The rows come from 5 hidden closed curves, with some noise, and rows from the same curve form a group. Each curve winds through 8 dimensions. The rows are also pushed far along 5 directions, which tell nothing about the answers.
Some rows, each with its group after it:
[  2   1   4  -2 -21  -4   2 -21   8  -6  16   1  -3  15  -7  15  -6 -22] => K990
[-22  -4   9   7   5  19  -5   7 -30  -2  -3  -3  -1  20  -7   1  -9  -2] => K39
[ -7 -10   4  -4  22   7 -11  21 -15  11  -1  10   2 -10   2 -24   3  -4] => K990
[  5  -6  -3 -12  -6  -1  13  13  -4  14  -4  -2  11 -20  -4 -21   8  -7] => K137
[-17  -7  19   7  -7  14   9   8 -15   2  -2  -8   2  24  -7  -6  -3  -2] => K39
[  9   7   0   0   9  -4   1  24  23  19  -1   6   6 -19  12 -25  -5  10] => K904
[ -3  10  -4   9  13   6 -13   0  -4   2  -1   3 -17   2   5   2  -3  10] => K39
[ -6   2   1  -3  -3  -3  -2 -30 -12 -21  19  -9  -3  28   1  17  -5 -11] => K904
[-12  -1  22   2  -6   0  11   6   8  12  13  -9  -7  12  -2 -11   4 -11] => K868
[  4  24   3  13  12  23 -30  12   4  14 -11   8  -5  -2   7   2 -21  15] => K904
[  1   2 -18  -8   8  -9  -8   0  -9  -4  16  11  -8  -8  -4  -2   7 -10] => K868
[-11   0  11  -1  -5  14  12  24  -8  10  -9 -13  -4  21  15 -17  11  14] => K137
[ -2  10 -15   3   3   4 -13 -13  -9 -10  -8  -4   3   4  -4  19  -2  15] => K990
[  8  -5  -6  -6  18 -17  -8   5  14  -1  12  10  -1 -19   1 -13  13  -1] => K990
[-2  2 11  8  0 -4  0 -3  5 10 -2  3 -1 -3 -3 -6  4  2] => K904
[  4   2  -6   6  -4   5   3  24   8  16 -21   8  -1 -15   4   1   8  12] => K137
[ 10 -11  15 -12  21 -16 -10  10  22  14  20  20  -3  -9  11 -46 -19  -4] => K868
[-24 -11   7 -12  17  11  -3  -2 -48  -5  18  -7  -5  17  -1 -15  -9 -16] => K137
[-17 -13  16  -4   3  18   0   2 -17  -9   8 -12  -4  30   1   0   5 -12] => K904
[ 4  7 10 -3 -1  0 -6 -7 11  5  8 -2 -8  8  7 -7 -4  0] => K137
[  6 -10  -8  -5  -5 -14  14   9  13   2  -6   4   8 -21  -4  -2   3   1] => K137
[  3  -2  -4  -4 -14  -8  19   1   6  -5 -17 -16   5   0   0   2  13  18] => K904
[ -2   5  17   7  -8  -9   7 -18   8  -4  13  -9  -5  15  -7  -5  -3  -2] => K990
[-4 -6  5 -3 -2 -8 14 -1  5 -4 10 -7  4  8  5 -7 -3 -4] => K39
[  4  18 -18   2  -5  -5  -2  -9 -16  -5 -21  -4  -4 -16  -8  21   2  18] => K904
[ 10   0   0 -12  19 -16 -20  -6   9  12  22  20 -10 -25  -3 -20  -5 -16] => K137
[-10   4  -3  -4   6  14  -4  15 -12  -4  -2 -11  -6  16   8  -3  -3  12] => K868
[ -1  -5   7   6 -16 -11   5 -20   7  -6   5   2  -2   8 -17  12   5 -10] => K39
[ 5  1  2 -6  2 -7 -3 -3 14  1 14  3 -8 -1  1 -8 -9 -6] => K990
[ 10   4  22  10  -1   9  -6  13  39   9  -2  -1   1  17  13 -20  -7  17] => K868
[  6  22  17  27  -2  16 -21   6  34  18 -12   5 -15   6   2   1 -17  26] => K39
[  7   0   5  -4  11  -6   2  29   5  20  -3  14  -3 -30   7 -20  -4  -1] => K137
[-11  -7  -4  -7   8  12  -5  12 -14  -6   9   1   5   8   2   2   2 -16] => K990
[  6   4  -2   5  -8  10   9  14  -9  -7 -20 -10   0  -8  -3  11  15  11] => K868
[-5  9 -3  1 -6  3  1  6  8  6 -1 -6 -1  9  2  1 -1  9] => K137
[ -7   2  12   7  -3   9   8  17  -3   4 -14  -8   1   0   1   1  -9  14] => K137
[ 11   9   8  15   3   4 -18  -7  23   9  -4  12 -15   4  11   4   4   3] => K904
[ 19  -6  -9  -7  13 -11 -10  10   7   0   0  20  -8 -36  -4  -8   7  -5] => K868
[  8  10   6   5   5  -6 -14   0  15  13  -6   7  -4 -13  -7 -11  -4  12] => K904
[ 14  -3   9   4 -17  -3  22  20  29  12 -11  -2  10 -14   4 -10  18   1] => K868
[  1  -1  20   4   6   3  -9   2  17   6  13   7 -14   8   5  -9   2 -13] => K39
[ -9 -13  -1 -23  25  -4  -3   8 -30  -5  18   4  -1   3   8 -28 -17  -9] => K868
[  8   5 -32  -5  22 -10 -31 -14   1 -12  14  24 -10 -21  -7  19 -11  -5] => K990
[  7 -12  13 -10  -1 -21  14   7  17  15  17   7  -9 -10  -3 -41  11  -9] => K39
[ 15   5  -5   1  25   1 -20  24  19  13 -13  16   0 -32  10 -13   8  13] => K904
[-12  -5 -22 -12   1   7  10 -13 -37 -23  -1 -22   1   1  -3  30   5  -7] => K39
[-24   2   8   1   3   2  -4 -15 -22 -10  17 -12  -9  25  -7  11   3  -9] => K39
[ -2 -11   4 -14   1  -7  12   1   0  -4  13  -7   7   8   8 -14   8 -12] => K39
[ -3   3  -3   2   2 -10   5   0  -9  -2  -1  -2  -8  -9  -4   6  13   2] => K39
[  9   6  -4   1   2   4  -1  19  18  23  -7   6   7 -15   9 -23  -6  10] => K137
[ 18   5  -3  -1  12   3 -14  19  10  11 -15  14   1 -31  -2 -17  -7  16] => K904
[  3 -20  -3 -16   1 -20  16  -8  -3 -14  25   5   8 -13  -7  -3   8 -35] => K990
[ 13   7  -8   9  -9 -13   0   0  23   5 -10   8   6 -27  -7  16   7   3] => K137
[  3   0   9  11  -3   0 -10 -16   7   3  -5   8  -6   4 -10   0 -10   3] => K904
[-14 -22  11 -23   9   6  11  27 -17   6   4  -8   5   5   4 -32  -6  -4] => K868
[  0  10  19  10   3  11  -4   7   2   7  11   0  -5  15   8 -15  -4  -3] => K990
[ -2   4  16   1 -19 -11  14  -4  26   2   6 -18   3  11  -9  -5  10   4] => K904
[  9   0  10   3  -2  -3  -7  -2  31   1  10   6  -4  -3  -1   0 -10  -8] => K990
[  6   9 -14   4   2  -2   2   6   5   5 -22  -6   6 -19   7   9   5  24] => K39
[ -7   6   3   4   0   0 -13 -22   3  -3  13   0 -12  21   4  14  -5  -6] => K904
[ 15  -1   8   3  -8 -17   6   1  11   4   0  12  -4 -17 -10  -8  13  -7] => K39
[-5 -3 15  6 -1  8  7  7 -9  3 -8 -4  7  6  1 -6  1  2] => K868
[ 13  -3   4  10  -2   3  16  23   7   6 -22   0   5 -24   0 -11   7  14] => K868
[ 11  12   0  12 -26   6  23   2  -1  -9 -16 -16   3  -4  -1  24  18   5] => K990
[-1 -5 13  3 -5  6  2  0  1  0  1  1 -6 10 -3 -4  5 -9] => K39
[ -1   3 -30 -12   2  -8  -1   3 -17  -5   2   6  -8 -16  -3  12   8  -5] => K868
[  0 -15   3 -15 -10 -10  12   3   0   5   1   1  12   4  -1 -18   0  -7] => K868
[ -6  15  16  18   6  19 -24   5  21   9 -10  -2  -5  23   4   0 -14  26] => K904
[  0  -6 -16  -9   4  -8  14   4 -15 -13   5  -3  15  -4   3  -3   8  -4] => K868
[ -2  -9   0 -16  -5  -4   9  -3  -2 -17  16 -11   3  16   1   0  -2 -11] => K868
[ 10   5  -8   0   2 -10   6  14   7   9  -2   8  -7 -17   6 -15  12   7] => K990
[  6   1  -4   2  12 -20 -23 -27  26 -10  14  13  -5 -12  -8  18   7  -8] => K904
[ -5 -29  -9 -34  -3 -31  29 -11 -20 -17  41   2  10  -6  -6 -11   5 -52] => K990
[  1  -2   2  -7  -2 -13  10   1   4  -6   8  -2  -3  -2   6   6   1  -7] => K137
[ 12   3 -34 -11  17 -11 -11   3 -11   0  -6  14  -1 -36   1   1  13   6] => K137
[ -3   1   3   0   3  12 -10  11   7   7  -9  -1   3   7   0  -5   1  10] => K990
[-13  11  19   5 -12   6  -2   3   3   3   8  -8  -2  22  -6   9 -16  -2] => K39
[ -5  -1  -6  -1 -19   2  18   4  -7   4  -6  -7   2   5  -2   5   0   0] => K137
[  2   2   4   2   3  12 -14   2  13   6  -9   0  -3   7   5   2  -3   7] => K137
[ -4   4  -8 -11  -4  -5   1  -7  -4  -9  15  -7  -6   7  -5   6   2  -6] => K990

New rows. What belongs after each?
[  1   4  11   2 -10  -7   1   8  13  11   2   8   2   4  -5 -13  -9   1] => K39
[ -2   6  15   7 -14   0  10  -7  18   6   1 -11  -3  22   9  -2   6   6] => K904
[ -8 -15   9  -2   5  -3   4   6   5  -4   5  -3   6   9  -1  -5   9  -4] => K137
[  8  -2   2  -6   6   3   2  20  16   6   6   0   8  -6   6 -22  -7   3] => K904
[  2  13  -7   4   9   6  -3  -1 -15 -16   9  -8  -3   0   5  11  -3   2] => K990
[  9   2  -2   6   8   5  -3   2  -7   0  -6   3  -4 -13  -1  -8   4   7] => K39
[ 11   6  -8   6   2  10   0   4   7  -1 -13  -5  -2 -15   7  10  -6  13] => K39
[  1   4 -21 -13  14 -13  -1   4 -27 -12  12   8  -8 -21   0   6  -4 -10] => K39
[ -6  -2   3   1   7  10 -14  -8 -18 -10  -2   4  -3  14  -5   3 -19   3] => K868
[  2   1  -8   9  -2  15  -3   8  -4 -12 -14  -5   6   6  -4  13   6  12] => K868
[ -5  -1 -25 -13   8   0   2  10 -33  -7  -9   0  -8 -10   8  11  12   5] => K137
[ 19  -8  -3  -7  21  -8 -14  19  12   7   3  26 -10 -37  -1 -23   3  -5] => K868
[ -2  16  -2  10   6   3 -20  -5  17  10 -12   2 -10  -1   8  18 -13  20] => K868
[  2 -13   9  -8  21  -1  -8   9  -1   4  17  12 -12 -11   5 -21   7 -20] => K39
[ 19  -4 -24 -12  12 -10  10   5 -15 -11  -1   5   0 -31   8  -8   8  -3] => K39
[  2   8  14  21   1  21  -3  -1   6  -4 -12 -11  -4   7   3  11  -1  11] => K39
[ 5 -5 11  4 -4  4 -2  4 12  5 -3  8 -4  1 -2 -5  0 -8] => K39
[  2  -6   6  10  -2   2   4  -6  10  -1 -10  -5   2   7   4   2  14   6] => K39
[ 12   1  19   6   2   5  -2  -1  19   9 -13  -5   2  -5   4 -18   0  16] => K137
[-22   7  -3   4  28  13 -24  17 -24  -1   2   6  -8   5   0   6 -12   8] => K137
[  1   4   3  11   1   1   5 -12  -2 -13   1  -9  -3   5   3  11   8   4] => K39
[ -3  -6  10  -1   8  -1 -15 -25  -1 -14  28   4 -16   9  -8  13   4 -32] => K39
[  5   8  -4   5 -10  -8   7  -7  17  -7   1 -10   1  -6   0  22  16   1] => K868
[ 13   4 -13 -13   8  -9 -17  -7   6  14  16  21  -6 -29  -3  -6 -14 -22] => K137
[  0 -13  -6 -10  11  -4   4  14 -13  -1  -4   6  -4 -12   8  -4  10  -4] => K137
[  7 -10  11   0   6 -12 -11 -15  14   2   6  16  -4  -6  -8 -11  -8  -7] => K904
[ -5  -3  -5 -14  -3  -3  18  -2 -32  -6   3 -10  -3  -5   3   1  -5  -6] => K137
[  0   0  -2   1 -18  -7  10   3   9   3  -3   1  -1  -5  -6  17   9  -8] => K137
[  1  11 -10  -1  -9  -1  10  16 -22   0 -18  -1  -9 -21  -8  15   6   7] => K39
[ 0 16  4 10  8 13 -7 10 -1 -3  2 -8 -8  7  9 -3 -6 16] => K990
[-10   6 -17   2  -1  19   0  10 -21  -6 -17 -11  12   6   4  22   7   9] => K137
[  7  -4  15  11  21  12 -18   8  15   8   5  11  -6  -9   4 -16 -10  -2] => K39
[ -7  11   3  -2 -11  11   1   0 -12  10   6  -7  -2   8   0   0  -9  -8] => K137
[  1   4   1   0  21   7 -15  15 -11   3   3  10 -15  -2   6 -20 -11   7] => K868
[-10  -9 -14 -24   0  -8   9   5 -34  -3  13   1  -4 -16  -7   6  -2 -27] => K137
[ -7   4   5   3   0  -2   6   1   5   4  -2 -10   6  -1   7   9   5   2] => K868
[  3   5  -1   3  20  21 -28  24   8  25 -11  18  -9 -11  12 -18 -11   9] => K137
[ 0  5  7 -5 -5 -8  6  0  8 -1  5 -9 -2 -1  0  1 -7  0] => K137
[-10  -7  -9 -15  31  -3 -21   6 -17  -4  24  10 -12 -10  -6 -11  -7 -15] => K990
[  0  -9 -24 -20   8  -8   3  -2 -18 -13  12   4  12 -10   1   3  -3 -14] => K990
[  8  -1 -13   1   2   5  10   5 -23  -7 -17  -4  -5 -18   0   1  19   8] => K39
[-24  -1  20   7  14  28 -13  -5 -28 -12   2 -14   0  34   5   8 -21   1] => K137
[ -3  -2   6  -4   8  -2 -12  -2  -3   4   9  10 -13  -1  -3  -5 -14 -10] => K868
[ -1   5  16  12   1  14 -13   2  14   7  -3   0  -6  21   0 -14 -15  17] => K904
[-15  -6   8  -3  -1   6  12  -6 -35 -17  -6 -16  -4  13  -1  13   0   2] => K137
[ 12   0 -14  -1  -3   4   4   0 -10   6 -18   4   2 -25   3   4  -6   3] => K137
[ -6  -9  15  -4   1 -11  -1 -19  -5 -11  14   0 -11   7  -7   6  -5 -13] => K137
[  4   6 -16   1  -5   9   8  -5 -11 -14 -15 -17   0 -11   2  25   0  10] => K39
[-12 -17  18  -6  -9   2  13  -4   8   0   9 -13   6  15  -5   1   1 -17] => K39
[ 15  21   6  19 -18   1 -14 -25  31 -13  -6   0  -5  -3  -8  49  -7   0] => K39
[ -1   4  23   4  -8  11  -3  -7  19   5   2  -9   5  15   1  -5 -12  -3] => K137
[ 15  -6   0   2 -21 -17  17 -12  25  -5   1   2   9  -7 -10   5   6  -7] => K868
[  1  -4  22  14  -7   7  -7   2  23  12 -10   4  -7   7  -5  -3   0   6] => K137
[-10  -1  -9  -3  -4   1   5   3  -7  -6  -1  -6   5   1  -5  12  -3   0] => K137
[ -2  -6  -4  -7  13   9   3  25 -12   9  -9   3   6 -21   7  -7   5  -3] => K904
[ 11   2  -4  -4  -7 -13   6  -9  -1   1 -10   1  -3 -15  -1   4  12   3] => K904
[  8   6 -12   0  -3  -2   3   1   3   1  -1   4   1  -5   2  -1  -7   7] => K990
[ -6   3   0   4  -8  -6  -2 -12  10  -4   4  -2  -1  19   0  10  11  -1] => K990
[  7   0 -10   4  -4  -3  -7 -15  17  -8  -1   5   6  -2   1  25   4  -7] => K137
[  3  -2   1   1  -6  -6   3 -23  -8 -14  10  -5  -7   2 -13  11   7 -12] => K39
[ -3   6  -7   6   8  10  -7  20  11  16 -24   0  11  -6  18   0  -3  25] => K868
[ 6  2  3  1  9  3 -8 -9 -1 -1 -9 -3  0 -8  2 -4 -2 10] => K137
[ -3  -1   4   3 -14  18  19   6 -20  -4 -29 -20   2   8   8  12   3  14] => K137
[  2   6  14  15   0  10   0  15  16  10 -14  -3  -2  -9   2   0  -4  16] => K39
[ -1  -1   9   7 -10  -7  13  -4  13   9   2  -6  -2  10   3 -10   7   4] => K904
[  2  -4  13 -11 -20  -5  33  19 -11   5  -4 -16   8  -5  -4 -17  18  -4] => K39
[ 18   9   1  18  -3   2  10   5   7  -1 -19   0  -2 -14   4  -5   6  20] => K39
[  4   6  -3  -7  -4   1  -3  -3  -4  13   9   3  -3 -10  -2  -4  -9 -14] => K137
[ -4   2   1   5   8   9  -4   3 -12  -2   0  -2  -7   7   5  -3   9   7] => K904
[ -3   6  22   6 -14   9  -5  -6  11   1   4 -10  -3  22 -12  -4 -10   3] => K904
[ -2 -13  -9 -12  22   7 -18  12  -1  12   7  15   0   0   9 -25  -2  -5] => K137
[-15   2   2  -9  17  15  -8  17 -42   2   9   1  -7  12   2 -19  -6  -6] => K39
[ 13   3 -10   5  12  -4 -25 -11  20 -13  16  20  -6  -9  -8  15   2 -12] => K868
[-15  15   1   7  16  21 -23  14 -24   8  -3   7 -12   3   4  12 -17   3] => K137
[ -1  -4  -3  -4  -4  -5  -1   7  -5   8  -6  10  -7 -10 -10  -3   3  -3] => K39
[-20  -8  23 -10 -16   4  17  17   1  14   0 -16  10  19  -4 -12   4  -5] => K39
[-2 -6 10  6  2 11 -4 -1 -1 -3 -4  0  3  3 -6  2 -2 -1] => K904
[-20   3  28   6 -11   4  -6  -4   8   4  16  -4  -6  35  -7   8  -8 -12] => K39
[ -6 -21  -9 -18  22  -7 -10   7 -15   5  16  21  13 -14  -3 -20  -1 -22] => K868
[ -3  -3  24  -3 -22 -14  21  10  22  10   5  -6   4   7  -5  -8   5  -7] => K39
